There are 5 ways to turn a row about zero (a turn may also mirror it). The second row of each pair is the first, turned, with some noise.
Some pairs, each with its turn after it:
[ 1.27 -1.25 -0.93  1.22  2.64]
[-2.30 -0.54 -1.20  1.32 -1.65] -> Q_632

[ 0.40  2.13  0.11 -1.95  0.86]
[-1.10 -1.24  0.85 -1.12  1.83] -> Q_555

[-0.73 -1.62 -3.35  1.64 -1.33]
[ 1.04  2.20  2.26  2.13 -1.61] -> Q_454

[ 0.92 -2.31 -2.21  1.79  0.73]
[1.35 1.22 3.42 1.04 0.62] -> Q_454

[ 0.02 -0.64 -1.32 -0.60 -0.34]
[ 0.78  0.50  0.18  1.09 -1.01] -> Q_632

[ 1.63 -0.84 -0.93  2.82  0.95]
[-1.56 -0.55 -2.14 -0.52 -2.20] -> Q_632

[-1.99 -4.89 -0.55 -0.53 -2.53]
[ 4.19  1.43  2.46  2.86 -0.28] -> Q_80

[ 2.58 -1.31  0.98 -0.56  1.35]
[-1.37  1.36  0.94 -1.00 -2.25] -> Q_80

[ 0.43  1.47 -0.61  0.18 -0.98]
[-0.21 -1.83  0.36 -0.55 -0.57] -> Q_555

[ 0.88 -1.03 -1.16 -0.19 -2.49]
[ 1.70 -0.31  1.69  0.15 -1.91] -> Q_555

[ 1.86  1.13 -6.37  1.92  0.22]
[-0.86  1.79 -6.22  1.70  2.09] -> Q_967

[-2.72 -4.51  0.41  1.76  0.96]
[0.67 1.88 4.02 3.31 1.33] -> Q_80

[2.82 2.58 0.53 0.91 4.75]
[0.81 0.25 1.27 3.71 4.56] -> Q_967

[ 0.69  1.74 -2.05  0.60 -5.32]
[ 1.83 -3.44  1.64 -1.14 -4.15] -> Q_555

[ 0.80  0.00 -3.78 -2.25  3.04]
[-0.95  3.64 -0.30  3.61 -1.57] -> Q_632

[ 1.08 -0.84 -1.22 -0.52  1.95]
[-1.11 -0.28  1.57  0.70  1.85] -> Q_454

[ 1.23 -0.43  2.44  2.46 -1.23]
[ 2.66 -0.68 -3.04  0.73 -0.70] -> Q_555

[ 2.18 -2.40 -1.40 -1.51  1.32]
[-3.62  0.93  0.06  0.66  1.02] -> Q_967

[-6.02 -0.52  1.06  0.84  1.85]
[-0.61 -2.42  3.41  3.80  2.96] -> Q_80

[-0.65 -0.57 -0.80  0.93  0.04]
[ 0.43  1.33  0.34  0.15 -0.09] -> Q_454

[ 0.16 -2.19 -3.08  0.40  1.82]
[-2.65  1.32 -1.83  2.46 -0.75] -> Q_967

[ 0.49 -0.21  1.38  2.06  0.51]
[ 1.20  1.60  1.28  1.06 -0.09] -> Q_967

[-1.54  0.91 -0.78  3.21 -1.98]
[ 3.19  1.18 -2.17 -0.18 -1.85] -> Q_967

[-1.50  2.90  0.51 -0.73 -2.60]
[ 1.02 -2.93 -2.75  0.93  0.84] -> Q_80

[ 1.15 -0.82 -1.81 -2.07  0.00]
[ 1.35  1.33 -1.04  2.41 -0.63] -> Q_632

[3.38 0.76 0.50 2.09 1.06]
[-2.67  2.33 -1.66 -1.24 -0.46] -> Q_80

[ 0.40 -1.16  4.86  2.96 -0.45]
[ 3.30  0.60 -4.90  0.15  0.57] -> Q_555

[-0.52 -0.61 -1.30  1.67  2.09]
[-2.21 -0.11  0.27  0.40 -2.35] -> Q_632

[ 2.94  2.38  3.56  1.02 -0.15]
[ 2.56 -3.18 -2.50 -1.46  1.12] -> Q_454

[-0.34 -1.17 -1.83  1.33 -1.03]
[ 0.96  1.41  1.48  1.11 -1.00] -> Q_454

New pairs. What belongs after each?
[ 2.32  0.12  0.17  0.31 -0.30]
[ 0.02 -0.09 -2.27 -0.03  0.41] -> Q_632

[ 4.85 -3.32 -0.76 -0.16  2.34]
[-0.89  4.40  1.71 -2.95 -3.25] -> Q_80

[-0.57  2.92 -0.76  0.09 -1.00]
[-0.06 -1.41 -2.31 -0.54  1.29] -> Q_80

[ 1.42  1.02 -1.95 -1.71  1.34]
[-1.35 -1.03  2.50  0.81  1.41] -> Q_555

[-0.20  0.71  0.33  1.47  0.32]
[-1.07  0.13 -0.34  0.62  0.99] -> Q_80

[-1.91  0.35  2.18  0.42 -2.37]
[ 1.43 -1.86  1.49 -2.28  1.75] -> Q_632

[ 1.85  2.08  1.78  2.35 -1.73]
[ 3.46 -1.53 -2.25 -0.04 -0.35] -> Q_454

[ 0.16 -1.24 -1.27 -5.99  0.00]
[ 3.26 -2.36  2.28 -2.80 -2.82] -> Q_80

[-0.51 -1.39 -0.31  0.60  0.55]
[0.04 0.82 1.29 0.35 0.55] -> Q_80

[-2.40 -0.92  1.75 -0.17  4.55]
[-2.53  3.58 -2.45 -0.18  2.76] -> Q_555

[-1.87  3.79 -3.80 -2.96 -3.50]
[-2.26 -0.14 -2.66  4.90 -3.99] -> Q_454

[ 1.42  1.95 -0.27 -0.74 -3.78]
[ 0.91 -0.23 -1.24 -3.88  1.53] -> Q_967

[ 2.08 -0.43  1.64  0.07  1.98]
[ 0.46 -1.56  0.49 -1.63  2.26] -> Q_454

[ 5.62  3.45 -1.23  2.09  1.86]
[ 3.21 -3.44 -0.38  3.44  3.92] -> Q_454

[-2.25  0.64  1.43 -1.14  0.88]
[ 0.15 -2.45  1.41  0.32 -0.84] -> Q_967

[ 1.41 -4.41  0.70 -1.49  1.41]
[ 0.37 -2.79 -1.33  4.12 -0.29] -> Q_632

[-0.18  1.00  0.72 -2.58 -1.45]
[2.03 1.36 0.53 0.32 1.96] -> Q_632

[-2.80  1.52 -3.49 -0.91  1.65]
[-4.61  0.75  1.68 -0.58 -0.90] -> Q_555

[-2.40 -0.09 -1.44 -2.90  2.49]
[-4.37  1.50 -0.02  0.65  1.04] -> Q_454

[ 0.00  0.43  0.23 -2.79 -0.87]
[ 0.56 -0.24  2.01 -1.85  1.02] -> Q_555

[-0.80 -0.67  0.54  3.60  0.15]
[-1.57  2.06 -0.26  2.25  1.79] -> Q_80

[-3.12  0.62 -3.36 -0.35 -0.21]
[-3.16  1.09  1.70 -1.26 -2.60] -> Q_555

[ 1.15  0.15 -1.39 -2.35  3.10]
[-0.74 -0.70  2.11 -3.76 -0.71] -> Q_80

[-0.12 -3.34 -0.36  1.17  1.70]
[ 0.11  2.99 -0.59  2.37 -0.11] -> Q_555

[ 2.86  0.79 -1.90  1.68 -4.05]
[ 1.83  2.44 -4.70 -0.53  0.07] -> Q_80

[-0.41  1.63  0.40 -2.04  0.81]
[-1.94 -0.80 -1.62  0.23  0.59] -> Q_454

